Every row belongs to one group in each of 3 separate groupings. Each group adds its own fixed numbers to the row, and there is some noise. The rows also spread widely along 13 directions, which tell nothing about the answers.
Some rows, each with its group in each grouping after it:
[  5 -12  -3  -6  -4   9  -4   2  -1   0   1 -10   1 -16  -8   4  20 -25
  -7  -6   8  -3 -24   4  -4   2 -12   5   7  -3  -1   3 -18  -7]  q42 q398 E
[ 12   1 -11 -10  -8  -4  -3   8   3 -15   5   8  -8   4  10   9   1  -7
   4 -10 -11   8  -5   1  -4  -7   4   6 -20   2 -15  -7  -1  13]  q502 q879 R
[ 11 -12  -6  20 -10   2  -5  -1  -5  -1  -2   7  16  14  -9   0   3  12
   8   6  -4  -4   5  13  -9   6  10  17  -3   3   5  12  27  -2]  q344 q261 F
[ 15  -6   3  -1  -7 -10  -7  -3 -14 -12   5   6  23  -7 -14  19   2  -4
 -12  -8 -23 -10   4   2  -6 -10  10  -9  22   0   9  16  28  15]  q27 q261 U
[  0   2  -5  -7 -12  -7  -3   1 -16  -6   6  -5   0 -14   2   5  11 -12
  -9  -5  -2 -10  -5   3  -6   1   1  -7   0  -6   3  -2   0   4]  q502 q879 R
[ 20 -15 -10  -7  -8   1  -2   7  -1 -21   4   5   0  -2 -10  13   8 -16
  -4  -4 -22   5 -10   6  -5 -17  -3   2  -4   3  -9   9   7   9]  q42 q10 U
[  2   0   4 -10  -1   4  -3   6  -8 -14   5 -10   0 -18 -22   8   9 -15
 -10  -9   0 -13  -5   4   1   4  -5   3  22  -4   7   4  -9  -8]  q363 q398 E
[  0  -1  -5   3   1  -4  -5   4   7   6  -8   2 -15   2  -8   1   4   4
  -6   6  16  -5  -4   1 -17   3   2   3 -21   4   3  17   2   9]  q27 q10 F
[ -8  11   0  13  11  10   9   3   7  -9   2  -2   3  -4  -5  -2  -4   5
  15   4   3  -6  -1 -16  -6  14  -9   6   9  10  15 -16  16 -33]  q344 q879 R
[  0 -13  -3   2 -10  -3   3   1   6   7   6   3   9  -9  11   2  11 -21
 -17  -3  -7  15   3   0 -23   4  -9 -10  -6   1   7  15  10  -5]  q363 q879 F
[ -5  18   4  -6  -7 -14   2   3  -4   1   7  -4   5  -5  14  -2  -5   2
  -2 -12   3   0  10  -6  -4  15   7  -3   5  -3   7 -14   2   2]  q363 q879 E
[ -1  13   1   1   2  -6   3   0  -2   8   8 -15  17   1  -7  -4   1   0
   2  -6  -3   6  -3   1  -4   2   4  -5   5   8   5  -2   3  -2]  q27 q879 F
[-14   7  13  -5  16  -4  -2  -5   8  -1   1  -5  -4  -8 -31   4  -2   2
 -12  -2   9 -17  18  -4   3  15   7  -1  21  -9  19  20   3  -1]  q363 q879 R
[  5   0  -5  11  -5  -4  -1   4  -7  -2  -2   4   7  -4  -9  -6   5   8
   4   4   7 -14   1   4  -4  11   5  11   0  -6   8   3  13 -10]  q502 q10 F
[  1  25  -9 -10   3 -14   4  13  -3  15   6  -6  10   2   4 -10   1   0
  -3  -5  12  -2 -10  -2 -17  -1  13  -3 -21  13   0  -5  -9  -3]  q502 q398 U
[  5 -10  -4   4  -8  -5  -4   0  -4  -1   0   0  10 -16  15  -2  12 -14
  -3  -6  -1   0 -11  -4   1   6  -8  -4   7 -16  -3  -5   8   1]  q42 q398 F
[-9  3  3  3  5 -7  6 -4 11 13  9 -9 13  6  1 -7  2 -1 -3 -7 -5  9 11 -4
  1  7  1 -6 11 -3 10  3  7 -4]  q502 q879 F
[  5 -20  -4  -5   0  -7  -1  -6   7   2   3   2  10  -3 -14   1  11 -13
 -19  -2  -5  -1   7   3   3  -2   8  -7   5 -18   3  25  11   7]  q42 q879 E
[  9  -5  -7   2   0  -1   8   3  11 -13   7   6  10   0  -1  -3  -1  -7
  -1  -3 -17   5   7  -3  -2   2   3   2   5  -6   1  -5  19  -6]  q27 q261 U
[ -1   4   0  11  14   2   4   4   1   1   2 -11   5   8 -24  -4  -1  13
   7   6   1  -3   2   6  -4   1   5   8   0  14  10  11  13 -18]  q502 q398 F
[  8  -6   5   8 -12  -5  -5  -2   0   7   3   9  17   0   2   4   4  -2
   0  -9   4   5   3  12 -11  21   6  18  -2   2   0  13  12   4]  q363 q398 R
[  1  11   7   2   8  -4   0  -2  -5   3   3  -8  22  -7 -29  -2  -3   7
  -1  -7   5  -8   7   0   5  10  13   4  18   3  14  13  10 -16]  q344 q879 E
[  5  -5   0  -1 -14  -6  -7  -1  -1  -5   6   4  -1  14  -1  11  -3   4
  -7  -8 -13   2  14   6  -2   1  11   4   2  -1   1  12  10  26]  q344 q261 E
[ -8  12   1  -4   8 -14   5   4   7   0   5  -2   0  -1  -8  -1  -5   3
  -9  -4  -5  -1  16 -11  -2   4   6 -10   7  -3  10   5   7   4]  q42 q10 F
[  8  -3  -9  10   3  -6  -9   0  -1  13 -11  -4  11  14  -8   0   2  10
   5   9  14 -13 -19   1  -9 -12  13   0 -12   2   5   8  17   9]  q363 q10 U
[ -9  17  12   9   5  -8  -1  -3   4  22   9  -3  24   3   0  12  -1   2
  -1 -18   0   4   2 -14 -13  11  -2  -3  25  23  17   4   3  -1]  q502 q10 F
[  2   7  -6  10  -7   2   8   5  -7 -17   5 -10  -6  12   6  -5  -4  12
  19   9 -11  -1   1   8  -2   0   3   4  -9   4   5 -22  21  -6]  q363 q879 R
[  6   3  -8  -7   2  -5  -9   6  -5   6  -2  -2   7  -2 -12   6  13  -7
  -7  -3  10 -20 -21  -3  -7 -11   6  -1   1   1   1   6  -8   8]  q502 q398 U
[ 1 14 -1  0 -4 -2  3  5 -5 -5  7 -3 12  1 -8 -1 -1  5  4 -6 -2 -8  5 -3
  0  8  8  6 12  4 10 -8  4 -9]  q344 q879 E

New rows, each followed by its group in each grouping:
[ -4 -13   5  11  -6   0  -7  -5  -8   1  -5 -12  -6   1  -2   4   6   4
  -3   7   9 -11  -3   9  -1   5  -2  -1   5  -9  12   8  15   4]  q363 q398 E
[ -9  -3   1   2  -3  -9   0  -7   3  13   5 -17  -6  14   5  -9   4   4
  -3   1  -1   7  11   8   2   2   4  -7  -5  -7   5   9   4  15]  q502 q879 F
[  0   4  -9  -5  -4  -6  -6   2   0   0  -4   3   0   2 -13  -3   7   3
  -3   3  15 -24  -2   2   0   8  15   8  -3 -18   4   0  -1   8]  q363 q879 R
[  0   4   8  -5  -6  -9  -1  -6  -2   0   8  -6  13  -7  -1  -3  -2  -8
  -4 -15  -6   8   8   2   9  14   5   0   8 -11   0   5   5   6]  q344 q879 R
[  2  -2  -3  17 -15   4   0   4  -1  -6   2   4   1   9  13  -1   0   7
  12   3  -2   1   6   9 -12  16  -2  17  -1   1   6 -11  15  -4]  q363 q261 F
[ -1  -3  -3   8  15  -2   0  -5  10   9  -9   3   8 -11 -19  -6   8   1
  -5  10  24 -16  -9  -8 -11   9   7  -2  -6  -7  13  15  15 -16]  q27 q879 R
[  7  -5 -14   4   1   5   7   3   4   0   4 -13   8  17  -8  -6   7   2
   9   4  -7  -1 -12   7   3 -15   7   2  -5   2   3  -7   7  -9]  q502 q879 E
[  6 -12   0   3  -8   1   7  -5   1  -5   9 -18  -1  15  -6  -5   1   2
   3   0 -17  19  11  22   4  -3   6   2  -5   1   2   9  14   7]  q27 q879 E
[  0   0   0   0  -3   9  -2  -2  -8   1   3 -30  -5  10 -17  -6   7  -3
   7   5   0   1 -10  16   4  -5  -1   4  -3   5   4   6  -6   3]  q344 q879 U
[ -2   2   6   7   2   1  -2  -6   8  16   9 -11  13  14   5   6   3  -3
   4 -12  -2  12  -8   2  -3   4   3   3   5  10   3   2   2   8]  q502 q261 R
[ -7   8   8  -2   7  -2  -1   2   5   7   5  -6  -2  -4 -12   2   3   0
  -7  -8  11   0   4  -1  -7  14   1   6   5   7   7  13 -10  -1]  q42 q398 E
[  5  -6   1   2  -7   1  -3   1 -10  -2   0  -1   7 -20  -4   6  12 -13
  -7  -7   8 -11 -12   0  -6   7  -6   2  10  -3   8   5  -1 -13]  q502 q10 E
[  3  -9  -4   2 -20  -8  -1   5 -23 -17   0  -8 -17 -10  15  -3   3   0
  -6   7  -2  -5   4  16  -8   1   0  -8 -14 -12   4  -3  18   2]  q363 q398 E
[  0  11   7   0  11  -3   0   0   0   3   3  -3  19 -14 -16  -3  -2  -5
  -2  -8   4  -2   0 -10  -4  12   1   2  13   6   9   9   7 -19]  q344 q879 U
[ -1   8  -3   2  -6  -3   0   8  -1  -2   5   9  12 -10  -1   2   5  -7
  -7  -6   1 -12   4  -7 -16  14   0   5  14  -3  11  -5   3  -9]  q363 q261 F
[ -4   4   5   1  10  -3  -5  -1   7   5  -2   6   6  -3 -25   8   2   3
  -8  -2  14 -14   5  -5 -10  13   9   6   6   2  12  19   6  -2]  q363 q879 R
[ -5  -7  -5   3   0  -1   7   3  18 -12   2  10 -11   5  -8   1   1   3
  -7   4  -8  -8  21  -8  -4   7  -2   2  10 -11  12   3  14   5]  q27 q10 F
[  0 -13  -4   6   9  -4   0   0  18   1   0  10  -5  10  -2  10   1   0
  -7   2  -6   4   4  -5 -13  -7   1  -3 -14   7   1  19  21   5]  q502 q398 R
[ 16  -5  -4  -2 -18  -3  -4   2 -14  -4   4   0  16 -17  -4   7  12 -14
  -6 -10   0  -5 -16   8  -9   1   1   4   5   0   1   3   2  -1]  q27 q10 E
[-14  13   2   8  -1   0   9   4 -10  -6   4 -24 -16  -4   9 -12  -4   6
   6   9   3  -5   3  -7  -1   7  -8 -13   1   1  19 -20   9 -17]  q344 q10 E
[  1   6   2   1  -2  -1  -4   3  -9   1   7  -7   6   6 -11  12   4   1
   2  -7  -7   2  -3   5 -11  -6   0   3   3  20   6  10   2   3]  q502 q879 F
[  4   3 -10   4  -2  -1   6   6   2   3   3   4  13 -13  -2 -12   6  -8
  -5   3   7  -6  -4  -4 -16  12   5   0 -11  -4   6   1  10 -21]  q344 q261 R
[  2   9  -4  -3 -11 -12  10   7 -14  -1   9  -6  15 -18   5 -14   3 -10
 -10   0  -3  -3   6   3 -12  12   4 -11   1  -6  13  -7  11 -15]  q363 q10 U
[ -3 -14   8  14   2  -8  -7 -12   3  11  -7  -1   2 -13  10   4   4  -6
  -6   0  12   1  -7  -6  -5  10  -6  -9  -1  -8   9  16  21  -1]  q502 q10 R
[ -3 -14  10   6  -8  -2   1  -7   7   1   5  -2  -6   5  -1  -3  -1  -3
  -9  -2  -8  16  25  11  -2  18  -3   5   2  -4   8  26  14  10]  q344 q10 U
[  0 -14   9   9  19  -6  -1 -12  23  14  -2 -12   8   7  11   2  -6  -6
   2 -10  -2  24  -8 -13  11  -6  -5 -13   4  -2   1  10  18   1]  q502 q10 E
[ 10  -9  -4   2 -19  -7  -7   4  -1 -14   0  15  -7   5  12   9   0   4
  -2  -4  -4  -5   8   6  -4   9   6  13  -3 -11  -5  -2  13  18]  q363 q398 E
[ -3   4   4  13   3   5 -12   2  -6   2  -8  -9  -5   9 -19  13   0  13
   8   6   9 -15 -10  -4  -8  -4  -3   4   6  18  14  11   8   3]  q344 q10 F
[  4   4  -7   3  -5   3   3   6 -10   3   3 -15  17 -14 -14 -18   9  -7
  -1   3   8  -6  -9   8  -4   9   4   3  -1  -7   6   2   1 -22]  q344 q261 F
[ -9  -6  -2   2 -13 -13 -10  -5  -5  16  -7   2   0  -6  -2  -6  11  -1
 -18   3  19 -19   7  -1  -5  16   6  -4   3 -23  13  19   2  16]  q344 q10 F
[  1   6  17   5   8  -9  -5  -9  -1   7   4 -10  17   4 -13  12  -7   9
  -1 -13  -4   5   7   0   4   5   7  -1  22  10   9  16  16   9]  q27 q398 E
[ -6  -6  -2   7   4  -2  -6   3  -1  -1  -5  -2 -11  -3  -2   5   2   0
  -8   9   2  -7  -2  -7 -15  -3  -8 -12  -6   6  10  15  17   0]  q344 q398 F
[  4  -9 -12   4  17  -1   2  -1  10   1  -3  -6  14   7 -16  -2   7  -5
   0   9  -6 -12 -13 -14   2 -21   3 -14   8  -6   9   2  21  -6]  q42 q879 U
[  3  -6  -7  -6  -7  -1   0   1  12  12   8  12  19  -5  -5   4  19 -20
 -15 -12   3  -1  -4  -2 -14  11   3   8   2  -5   0  10 -11   5]  q42 q879 R
[ -5   9  -1   5   7  -7  -8  -3   5  16  -6   1  14  11 -22   9   3  13
  -5   0  14 -28  -3 -14  -3  -1  16  -3  13   1  17  12  10  15]  q344 q10 R
[  2  -2  -5   0  -7  -8   3   5  -5  -1   3   2  -4 -16   7  -4   6  -8
 -10  -1   7  -5  -1  -2 -10   7  -1  -6  -7  -8   8   1   5 -10]  q502 q10 E
[ -6  -8  -9  14  21  -3  -6   4  20   2 -13  14 -11  16 -14  18  -1  13
  -4  14   3 -21  -5 -26 -17 -21  -1 -12  -5  11  16  16  27   2]  q502 q10 F
[  5   1   7  -2  -1  -8  -7 -13  13  30   3   2  38  -7   0  -4  13 -17
  -8 -22  16   8  -9  -1   0  23   6  12  17  -9  -2  12 -14   8]  q27 q879 U
[ 13  -7   0  -5   7  -1  -4   3  21  -9  -1  10   5  -1 -13   9  -5  -8
  -1 -14  -3  10  -1  -6   5   3   1  13   2   0  -8  14   1   0]  q344 q10 E
[  7  12  -5  -4   0 -11   0   2   7  22   3  -5  27  10  -7  -7   1   0
   0 -11  12   6 -10   6  -8   5  21   7 -13   7  -3   6  -4   7]  q363 q10 R
[ 12  -7  -4  -1  -4  -5   0   3  -4 -14   1  -4   1  -8   1   1   1  -6
   0  -3 -12   9  -5   8  -2  -5  -2  -4  -8  -2  -7   3  15   4]  q27 q398 F
[  0   9  -4   1   5  -9   2   9  -2 -11   2  -4 -14   5   4   4  -7  11
   2   3  -4  -3   3  -5  -6  -9   5  -9 -13   9   4  -5  16  -2]  q502 q398 E
